The rows are grouped in 5 different ways at once. Each group adds its own fixed numbers to the row, and there is some noise. The rows also spread widely along 14 directions, which tell nothing about the answers.
Known rows, each followed by its group in each grouping:
[ -2.4  -5.3 -20.9  -9.1 -12.1   1.2  -8.6  -5.8 -23.1   7.7   1.8   0.6
  25.2  -9.3   3.6  -8.4 -14.9 -12.1  11.2  -6.2   0.3 -14.5  -9.4  -8.3
  -3.5] | Z_492 Q mif (1) (2)
[ 12.1  -5.6  -9.4   0.0  -8.7  -7.6  21.5 -12.2  21.5  -3.6  25.7   0.8
  14.2   4.2 -29.0  -9.2 -41.9 -21.3  -5.4   8.2  -8.1  -4.8  -2.6   4.7
   0.3] | Z_697 Q dato (4) (1)
[  4.1 -11.7   2.3 -14.4  -2.1 -10.9 -17.5 -29.2 -23.2   8.1 -14.0   5.1
  10.1  16.1 -10.7  17.9  35.1  -3.1   2.3   9.7   5.9   2.0   3.0  -6.4
 -14.4] | Z_697 G dato (4) (0)
[  4.2   0.2  29.5  -9.1  -8.4  19.9   3.6   3.2 -17.0  -1.1  -5.9   6.5
  20.8  -1.0 -14.1  -2.9 -25.2 -33.2   0.5   3.1   0.5   4.6  -8.0  13.4
   9.8] | Z_163 N gab (0) (1)
[-22.5   7.6  11.9 -26.8 -21.2  23.3  10.4   3.8  -9.7  20.7  12.4   4.6
  26.9  13.3 -17.4   3.7 -28.9 -24.4   3.2   6.8  20.1   3.9  -9.2  -4.9
 -27.6] | Z_856 A mif (3) (2)
[  3.9 -45.3  38.5  14.7 -15.7 -37.8 -15.7  17.0  21.3 -21.3 -19.0  31.0
 -14.1 -22.1   7.8 -17.1  11.4   6.5   8.3  -3.2 -32.6  -2.7  -5.9   0.6
   3.5] | Z_256 N gab (3) (0)
[ -6.2  -2.0  -0.5   6.0  -2.7   4.0   7.7   4.6  -8.9   2.9   0.3  -9.9
 -15.0  -1.7   2.0   5.2 -15.8 -12.5 -11.4 -16.4   4.9   5.2 -11.6  -4.8
   5.2] | Z_856 G dato (2) (1)
[ -3.5   4.4   1.3  -2.8   8.9   7.9  -9.8  -3.4   5.4   0.3   7.7  -2.5
   1.7 -11.1  -5.3   3.7   4.3  17.6   8.1   7.9   6.4  10.0  13.4   0.8
  -9.2] | Z_256 A mif (1) (1)
[ 12.7 -12.4  10.6   4.1 -19.4  -9.7  11.0   3.0  -3.6   0.4   2.3 -12.2
   3.9  -5.3   6.7   4.1 -11.9  14.3 -17.0   2.9  -4.7  -8.6 -10.9 -18.7
   0.7] | Z_15 C dato (2) (0)
[  8.1  -6.7  17.8 -10.7  -4.7   0.1  -7.9  -2.7 -10.8 -10.4  -3.3 -10.9
  -2.6 -17.6 -13.7   5.9  20.1  28.7  -9.2   7.3   2.9  -7.4  -2.1 -11.3
   2.7] | Z_163 C gab (0) (2)
[ 28.3  -2.1  11.4   7.0  11.3 -28.5  18.2 -33.2 -18.2   9.6 -13.3  -5.0
  -1.1  17.4  21.9   3.2   1.5   0.7 -27.2  12.2   2.0  10.4   9.6   4.5
  -2.9] | Z_15 A mif (1) (2)
[-21.4 -15.7  -8.4   7.2  16.8   8.5  14.9   9.9  -2.2 -21.1  11.3  -9.7
 -12.2  -8.0 -21.9  23.2  -3.0 -15.4  10.6  17.7  -9.0  -4.2  19.7   6.1
  11.2] | Z_492 Q gab (4) (0)
[ 15.2   5.6   3.7  -0.5  14.2  -2.3   1.7  -7.0  11.7  -8.9 -11.2  -4.6
 -35.1   9.1 -12.5   0.5  15.2  10.7 -20.2 -21.0  12.2  -1.4  -8.3   5.1
  19.8] | Z_856 C gab (2) (1)
[  0.3   2.1  -2.3  -9.1 -14.4  10.5  -9.0  -6.1   5.7  14.6  -1.8   5.5
   0.0  29.1  -6.9   5.1  -6.7  -3.9  -8.4  -7.3  10.6  -1.6 -12.5  -9.8
  -5.6] | Z_256 C dato (4) (1)
[  0.9 -29.5  -4.8 -21.6  -9.9 -11.9   2.3 -18.4  -3.9  15.3 -10.8  23.2
  15.9   4.8 -19.8  12.1   3.4 -37.3  29.3 -14.8   1.2   1.9 -12.6  10.1
 -19.5] | Z_856 N gab (0) (1)
[  2.7   6.0 -18.4  -0.3   6.7   1.7 -10.3  -9.2  15.0   6.4   2.1   8.9
   1.8   7.7  -6.6  -2.3  -2.9  -4.7   6.7  -2.6   4.7   3.3  -2.6   4.9
 -15.5] | Z_697 N gab (1) (2)
[ 29.5   9.4  15.9   9.2  23.5  17.3   2.7  -5.7   4.8  -8.1  -9.7 -11.7
  -7.9   0.7  -8.1  19.7  -6.0  -7.6 -25.1   8.2   9.4   6.9  -3.7  24.9
  12.2] | Z_163 N gab (1) (2)
[-11.2   6.5  19.8  -3.4  -9.0   6.7 -12.7  26.6  -1.2 -25.6   4.5  -4.8
  -7.6 -32.4  -8.0 -22.7   3.3  31.0   3.9  -8.0  -0.1 -12.7  -1.1 -11.9
  17.0] | Z_15 N gab (1) (1)
[-22.2  -1.2  14.9 -11.9 -13.4  34.6  -8.1  23.8 -11.3  11.9 -14.1   4.0
 -16.1  11.4   3.8   5.5 -12.5   9.0  14.7 -27.4  20.8  16.8  -6.7 -25.3
  -7.3] | Z_256 N gab (1) (0)
[  1.5  10.1 -17.9   8.5  -8.7  -7.6  19.1  -4.8   3.9   0.6   0.3   3.7
  11.9  19.9  19.1 -17.2 -19.9   7.0   4.4   9.5  -6.9 -13.6  15.5  -3.7
   6.9] | Z_256 C mif (3) (0)
[-25.1 -13.9  -0.4  13.9  23.7  -7.7   5.1   7.7  -9.9 -12.7  11.7 -17.6
 -30.9 -19.2  -8.3  22.2  10.9 -16.7  -5.3   6.7  -1.5   3.7  14.9   5.9
  -3.4] | Z_492 N dato (1) (2)
[  2.6  10.9  -2.5 -17.0 -11.5  13.2   0.2   3.5  -1.5   3.0   0.8   3.8
  12.7 -10.5  -0.9 -12.6 -10.4   2.6   6.4 -16.7  13.8 -14.4 -16.6   4.4
   2.6] | Z_163 C mif (3) (2)
[-12.4 -10.3  21.3 -13.1  -9.4  24.3   6.3  -3.4   3.8  -5.4  -5.1   9.2
  -6.2  16.0 -17.0   6.6  -4.9  14.3  26.2   3.6   7.3  25.5  19.1 -14.3
  -6.5] | Z_697 A dato (3) (1)
[ 11.4 -19.1  25.0 -18.5 -36.5   1.5  39.8  -8.2  -8.0  12.6  -6.3  10.6
  27.3  27.7  -5.4   9.2 -32.8 -15.5   6.9  16.0   2.7  -4.6   3.9 -13.0
 -10.9] | Z_492 A mif (0) (0)
[-16.3  -2.6   7.0   4.6  -2.3  -3.9   2.7  10.9  22.1   8.8  11.8  10.2
   1.9   4.6  -5.1   3.1 -19.3 -23.7   0.1  10.0  -5.4   5.9   1.9  11.6
 -18.8] | Z_697 N mif (1) (1)
[ -1.7   6.8  14.6 -15.8  -0.1  19.8   8.4   4.7   6.9   8.0 -16.3   5.5
 -14.4  23.2   6.1  25.2  11.0  15.0  12.6  -8.4  24.6   9.8   1.8   4.2
 -15.4] | Z_163 A dato (1) (2)
[-25.3 -18.6  -5.8  -7.7  -0.9 -12.2  -4.4  -2.4 -29.8  -2.0   3.9   0.3
   1.0 -11.9 -10.1  -4.9   8.6 -30.0   6.1  -4.5  -6.3 -14.3   2.5  -1.7
   9.1] | Z_163 C mif (4) (0)
[-14.1   9.4   7.8  -9.6  -6.9  20.1  27.6  17.0  15.8   7.3  22.2  -4.5
  12.6 -12.6  -9.2   9.9 -40.7 -22.2   2.0   3.7  11.2   2.3  -7.0  15.1
 -11.2] | Z_697 A mif (3) (1)
[  1.5  22.8 -16.5   3.4  24.8  -0.4  18.4  -9.6  13.5 -23.2  -4.9  -9.2
 -22.4  29.5  -9.4   9.4  17.5  12.9 -11.6  18.0   8.8 -18.8  28.1  15.9
  28.2] | Z_697 Q mif (3) (1)
[ -0.4   6.7 -19.6 -12.3  -6.9  21.3 -21.9  -4.7 -27.6   9.5  -9.1  -6.5
  33.9   8.3  -4.6  18.9   8.2 -27.0  -2.3   5.4   4.0 -21.1 -17.8   5.3
   5.2] | Z_163 C gab (2) (1)
[  1.9 -23.5   3.8  27.4   1.7 -15.4 -24.1   0.5  -6.6  -2.6 -32.7  12.7
 -14.8   8.5  40.2  -4.2  10.4  10.5  -4.4  -0.1 -19.8  -0.8   5.6 -12.7
  18.7] | Z_697 A mif (0) (0)
[ 27.3   2.4  -3.8   1.3   8.7  18.8  -4.8 -20.1  -5.0  14.4 -27.6  -2.3
  10.7  21.3  17.3  30.8   2.1   8.7  -2.6   2.8  15.2  11.8  -0.9   6.6
  -7.9] | Z_856 N mif (1) (2)
[-12.8   0.4  20.2 -23.4 -10.1 -12.9  25.1   6.9   2.6   4.0  17.8  10.6
   7.5  -8.9 -25.1 -11.5 -20.2 -36.6   2.3  -7.4   6.2 -13.0 -11.0  21.1
  -4.0] | Z_163 Q mif (0) (1)
[-13.9   5.9 -29.6   3.0  19.6  22.7   4.2 -14.5 -20.8   3.0   9.2  -8.4
   7.0  10.2 -15.4  10.3 -12.5 -31.9   7.1  13.6   6.9  -3.2  17.4   4.4
   9.9] | Z_492 A mif (0) (0)
[-10.6  -2.0  37.1   2.8 -13.4  -8.4  -2.7  24.4  -4.8 -12.3   9.5  -2.9
  -4.1 -37.7   0.1 -23.6  -6.1  32.7  -2.2   0.8  -5.7   1.3   3.9 -18.8
  -1.7] | Z_256 N gab (0) (0)
[-27.9  -0.9  17.3   0.6  -0.2  21.1   1.4  15.8 -35.8  -3.7  10.1 -23.1
   0.1 -26.5   3.7   5.4 -15.5   7.4  -6.8  11.8   5.1   6.0  11.0 -19.0
   4.1] | Z_163 A mif (0) (2)
[ 16.8  -6.7 -16.1  -8.4 -28.0  16.2 -31.3   1.0  15.7  -4.4 -12.7   8.4
  11.1  10.0 -10.2  -7.9   3.7  34.2   8.1  -8.5   3.6 -22.7 -15.3 -31.9
   2.3] | Z_697 N gab (1) (0)
[ 27.9 -18.4 -19.2  -5.4   1.1  -3.5   0.8 -37.7 -20.9  16.0  -9.8  -2.7
  19.3   5.3  -1.5  13.1 -13.4 -17.1  -6.9  -0.8   0.9   6.2 -11.2  -1.6
  -5.3] | Z_163 Q mif (3) (2)
[ -4.4  -1.0 -10.5   8.9  16.5 -12.7  14.9  -6.4  13.3   5.5  21.2  -7.5
   4.3  -5.2  -6.4  19.5  -4.9 -14.0  -7.3  18.3   0.1   1.8   5.6  17.5
 -20.5] | Z_856 A dato (4) (0)
[  5.2   8.0   8.0  -0.6  18.5   9.3 -18.5 -17.3  -6.5  -8.8  -6.2  -3.6
  -7.7 -13.2  -9.4  -8.7  17.4  31.7   0.1   0.3  11.2  18.5  14.1  -4.1
   0.9] | Z_856 N mif (3) (2)
[  2.8  13.0 -10.5  16.0  13.4 -11.1 -14.0 -21.5  -7.5   2.0  -3.9   5.9
  10.5  19.9   5.7 -13.2   7.1  -3.1  -8.3  20.8 -10.6   6.6  20.5   3.3
   2.9] | Z_15 N mif (2) (1)
[ 24.2 -11.6  14.6  -4.8  -8.6 -24.5   1.0 -16.1  10.6  -0.9   9.3   2.5
  10.4 -12.4 -15.4  -4.5   0.3  -2.5 -15.0   4.8  -3.5 -10.2 -13.2   7.8
  -8.2] | Z_256 C dato (4) (2)

New rows. What belongs after each?
[ -5.3  -2.5  11.2  -3.3  -3.2  19.7   4.3   9.1 -12.1  -2.0 -12.6   2.7
  22.5 -10.6  17.3  15.0  -6.3  18.4  34.2   8.0  -0.5  15.3  16.2   1.1
 -16.1] | Z_856 N gab (1) (2)
[-30.5   6.6  20.4 -26.1 -21.9   5.5   8.0  18.3 -15.2 -14.0   8.2  -2.2
  -2.3  -5.0 -21.9 -12.6  11.1   4.5   4.0  -0.3   8.5 -18.5   1.2 -13.1
   5.9] | Z_492 C gab (3) (1)
[ 28.1  -2.8  -7.3  12.0  14.5  11.5 -12.4 -11.4   1.5   6.7  -2.8 -11.4
  15.7  -5.5   7.3  26.2 -13.4   4.6 -13.7  16.1  -1.9  10.1  -7.6   8.4
  -9.9] | Z_256 Q gab (1) (2)
[ 18.8 -13.2   0.6  -2.4   3.3  11.5   9.5 -24.1  -8.3   1.8  -3.6 -11.7
 -10.5   1.3  -8.1   7.5 -14.5  22.4  -6.2  -1.5  11.3  15.9   6.2 -23.7
   5.3] | Z_15 A mif (0) (2)
[ -9.6  -6.5 -18.1   5.9   0.8   2.1 -17.7  -7.8 -13.5  -4.5  -0.1  -4.4
  -7.1  -0.5 -10.8 -12.7   1.4  -2.0  -7.7  -2.9  -0.4  -8.2   1.3 -18.6
  12.1] | Z_163 N mif (3) (0)
[  8.8 -18.6  24.7 -11.6  -1.4  12.7  18.1  -8.3   6.9  -6.5  -5.6  15.5
   7.0   5.6 -20.7  11.5  -9.2 -11.6  27.3  -0.2   0.4  14.0   7.8  14.9
   2.4] | Z_15 C dato (4) (0)
[  1.9 -25.6  28.2   5.7 -13.5 -20.3   3.9   0.4   8.7  -3.3  -5.2  16.1
  -0.6   1.0   7.6  -3.4  -9.4   5.6   4.4   6.8 -18.1  16.4   0.1  -3.3
  -9.6] | Z_15 Q dato (3) (1)
[-12.5   0.0   8.1   3.8  -1.6  13.3  -2.6   6.9  -7.9  15.4   5.5  -3.3
  12.7  11.1   5.9  19.0 -13.9  -0.4  -3.1  23.3  -1.6  18.8   5.1  -8.9
 -26.6] | Z_492 Q gab (1) (0)
[ -0.2  -7.1  -1.1  15.0  11.2  -2.8 -14.9 -11.9   5.0  -0.9   7.7   2.7
  11.1   4.4  -8.6   6.3   0.7  -3.8   1.5  26.1 -11.1  12.6  14.2   2.8
 -15.5] | Z_15 N dato (1) (0)
[-20.8   6.5   8.3 -10.1 -18.1 -10.2 -22.1  10.9   6.7  -6.6   5.3  15.8
   3.7  -9.4  -5.3 -34.8  12.0  22.9  12.5  -4.7  -2.8  -9.8   5.1 -16.3
  -2.3] | Z_697 A mif (2) (1)
[ 16.2  -0.4   8.7   4.0   2.6   7.5   3.3 -12.3 -16.6  -5.8 -22.0   1.0
  -3.3  12.4  16.0   0.1  -0.1  11.2  -2.4   0.4   4.8   2.9  12.0  -4.8
  19.3] | Z_492 A mif (4) (2)
[  0.3 -17.4 -18.8   6.1  -6.9 -12.7  -6.8 -19.5  -1.3   0.2   4.5 -10.4
 -14.8  11.0 -16.3  -5.6   0.3   7.0 -18.4   3.5  -8.8  -3.9   3.8 -28.9
   6.9] | Z_163 C mif (2) (1)
[  2.3 -27.3   5.6  13.5   2.4  -2.0 -11.0   0.1  -0.3  -4.4   0.5  -7.6
  -3.3 -12.2  -1.1  19.7  -7.8  -5.9 -17.4  16.6 -10.7  -1.7  -2.2  -5.4
   2.6] | Z_256 A mif (4) (2)
[-10.1 -35.6  27.6   0.9  -6.0 -17.0  -9.8  -6.7   9.5   0.8 -13.1  27.0
 -18.6   5.6 -12.2  -2.4   6.9 -19.3   7.3  -3.1 -12.9  21.2   2.1  -1.2
  -9.8] | Z_492 N mif (3) (1)
[-16.5  36.0  -2.7   1.2   3.7 -11.7  16.5   5.0 -20.8 -10.5   3.8  -0.7
   4.3  12.0  11.8 -29.5   0.5  -0.5  -3.1   7.4   1.1 -18.2  24.0   6.6
  18.9] | Z_492 Q mif (2) (1)
[ 21.6 -26.3  34.7   2.5 -22.0  13.3  -1.2   7.0  23.0  -6.2   6.2   4.1
   0.0 -11.4 -31.5   2.4 -31.5  -4.9 -13.5   2.7  -3.9   2.1 -20.3 -10.7
   0.6] | Z_492 N dato (0) (0)
[ -3.7 -29.8  10.5   6.3 -18.9   6.8  10.0   7.2  16.1  -9.2 -12.7  26.6
 -20.9   9.5   6.7 -19.2 -28.0   4.3  32.2 -23.5  -9.3  17.0   4.0 -16.7
   6.2] | Z_492 A dato (3) (2)
[ -2.4 -13.1 -36.4  18.3   8.1  10.0 -17.4  -6.2  -9.6 -14.4 -19.0  -4.9
  -8.1  16.6  13.6  16.2  10.4  14.2   7.6  11.2 -13.8  -7.5  13.5 -16.0
  21.1] | Z_492 Q gab (3) (1)
[ -8.7 -16.8   9.9   9.9  16.0   2.5 -11.7   8.8   3.3 -18.6  -2.7   1.7
 -32.7 -23.4 -14.5   0.5  10.4  -1.7   6.3 -19.1  -0.4   5.6   1.0   5.5
  16.4] | Z_163 N dato (4) (0)
[  5.3  23.8 -16.4  -8.6   2.1  20.9  -3.6  -0.8  -5.6   1.3   5.1 -13.8
   0.4  -8.4  -4.0   3.1   3.5  22.0  -2.8  -7.9  21.5 -10.9  -5.9  -8.1
   6.5] | Z_492 A gab (0) (1)
[  3.1  24.3   1.3   7.3  22.1  21.2   6.1   9.4   2.3   7.6 -14.7  -0.4
 -12.7   7.1  31.6  16.3  -4.9   5.9  -0.7 -11.0  19.4   6.6   4.1  22.6
   7.8] | Z_256 A mif (4) (2)
[ 17.8  12.3   3.4  -9.8   4.1 -22.4  14.2 -23.0  -9.0  11.8   9.4  -0.3
  21.3  -7.3  -4.5  -8.8  -2.3 -15.4 -10.6   4.1   6.0  -2.6  -2.5  18.1
  -7.3] | Z_15 A mif (2) (1)
[ -7.4   3.4 -12.7   4.9   5.3  -5.4   9.3  12.2 -12.7  -7.0   0.5 -18.2
  -7.7  -8.9   7.7  20.9  11.8  -1.2 -12.0   3.0   2.8 -22.0  -4.5   1.1
   7.5] | Z_15 G gab (2) (0)
[-14.8  27.4  -6.2  -1.8  22.0  13.2   3.3   7.2 -19.5  -0.1  -3.7 -11.2
   1.9  -1.7  22.2  14.5  13.0   5.8   6.2   6.5  18.3  -5.2  19.4  17.7
   1.1] | Z_256 A mif (1) (2)
[  4.4   6.4   8.5   1.9 -12.3  -8.8  10.7 -11.0 -12.8  28.7   0.1   6.1
  32.9  19.0  24.3   9.1 -13.7  -9.4  -3.0  23.3  -0.2   9.9   4.1  -1.1
 -31.9] | Z_492 A dato (0) (0)
[-13.3  -0.9  -9.2  -1.5   4.2   3.8   2.2  -1.2  -5.5   6.6   3.0  -8.9
  -3.6   9.6  -2.3  20.4   5.0  -1.3  -7.2  13.9   6.7  -1.9   8.1  -6.4
 -11.1] | Z_163 A mif (2) (2)
[  4.2   0.8   7.8  15.6  -3.2  -3.9  -1.9  17.0  16.9  -6.7   4.4   0.9
   1.0 -14.0   4.6  -5.7 -15.2   3.4 -11.4   4.6  -8.4 -10.5  -6.8   2.5
   6.0] | Z_15 N mif (2) (0)
[-21.2   3.6  -0.4  -3.6 -10.6 -15.0  15.2  11.2  -3.9  -1.9  22.1 -15.9
 -15.9 -12.3  -4.0 -11.8  -6.7  10.3  -8.9  -8.7   4.5 -10.6   2.4 -16.3
  -3.3] | Z_256 C dato (1) (1)
[-12.0 -12.0  20.2  20.5 -11.0  -6.0 -31.1  19.1   7.8 -16.8  -5.7  12.6
  12.0   4.0   9.1  -4.9   1.7 -13.6 -11.9  26.5 -30.9 -16.7  -1.1   8.0
  15.6] | Z_697 C dato (4) (1)
[ -7.7   0.0 -13.6  -3.9 -20.7  -0.5   5.2 -17.6  -8.3  28.3 -16.9  18.4
   2.9  50.8  25.3  -8.1 -12.2  -2.9   6.5  -7.4   2.6  13.9   5.0 -23.1
 -13.9] | Z_492 C mif (3) (1)
[ -5.4  13.5  -6.3  -9.3   4.0   7.1   0.3  -5.2 -20.1  15.8   4.5 -16.7
   2.2  -6.5   5.4   8.2  -2.8   1.3 -13.6  -7.6  21.6   1.5  -7.6  -4.0
  -8.2] | Z_856 A mif (1) (1)
[-21.7  -0.7   7.8   9.5   2.3 -19.8   2.9   3.4 -20.6 -14.8  -3.4   6.1
   3.7  -0.8  16.1 -21.2   5.8  -4.4   8.3  17.2 -21.5  -7.4  24.4   0.3
  11.7] | Z_697 C gab (0) (2)
[  2.1   0.3   1.6   3.9  -0.8 -16.4 -12.8 -13.1  15.7  16.6   6.5  14.3
  -6.6   2.6  -0.7 -23.7  -2.8  17.8  -2.0  -7.6   1.4  21.0   2.7 -11.0
 -25.8] | Z_163 N mif (1) (0)
[-10.1  13.9  18.5 -12.7 -12.5  17.0  -1.0  15.0   9.9   4.3   1.1  -5.6
 -21.5  18.9 -17.2   0.1  -3.3  15.3 -23.3  -7.4  25.5  -7.2  -7.5 -19.5
  -2.7] | Z_697 N mif (1) (0)
[ 13.5 -23.5  23.9   7.9   7.2  -7.4  16.5   1.4 -34.2  -6.8 -12.2 -17.8
   5.1 -35.3  18.3  21.2  -6.3  -7.5  -9.3  -0.6  -5.4   5.0  -5.9   6.1
  11.9] | Z_856 A gab (4) (0)
[-21.0   9.5  -4.6  17.8  21.2   7.4 -10.6  13.7  -8.0 -13.9  -8.4  -6.0
 -19.9 -10.3  16.4   0.0  11.4  13.4   2.4  -2.6  -1.8   8.1  12.9   2.7
  12.8] | Z_856 N gab (3) (1)
[ 11.0   3.2 -48.9  -6.6   3.4  17.8  -9.4 -29.0 -37.8   9.0 -16.2  -6.2
  18.2  11.4  13.1  -4.2  -2.6   5.0  24.8 -18.2  14.5  -9.1   9.4 -18.1
  15.5] | Z_256 A mif (1) (0)
[ -1.3 -10.0 -15.3  10.7  -0.2  -5.1 -15.9 -12.8  -5.5   2.2  13.6  -7.7
  10.8 -18.4  -4.9  -4.6  -9.1  -9.4 -13.3  11.8 -13.2  -1.8  -5.2  -7.0
  -0.8] | Z_492 C mif (3) (1)
[ 18.1   1.5  20.0 -11.9 -20.8  26.7 -31.5   2.3  15.1   3.4 -15.2  26.1
  26.4  11.9  -7.7  -8.4  -1.1  11.8  12.1   4.6   6.5  -3.7 -10.8  -1.2
  -3.9] | Z_492 A mif (1) (0)
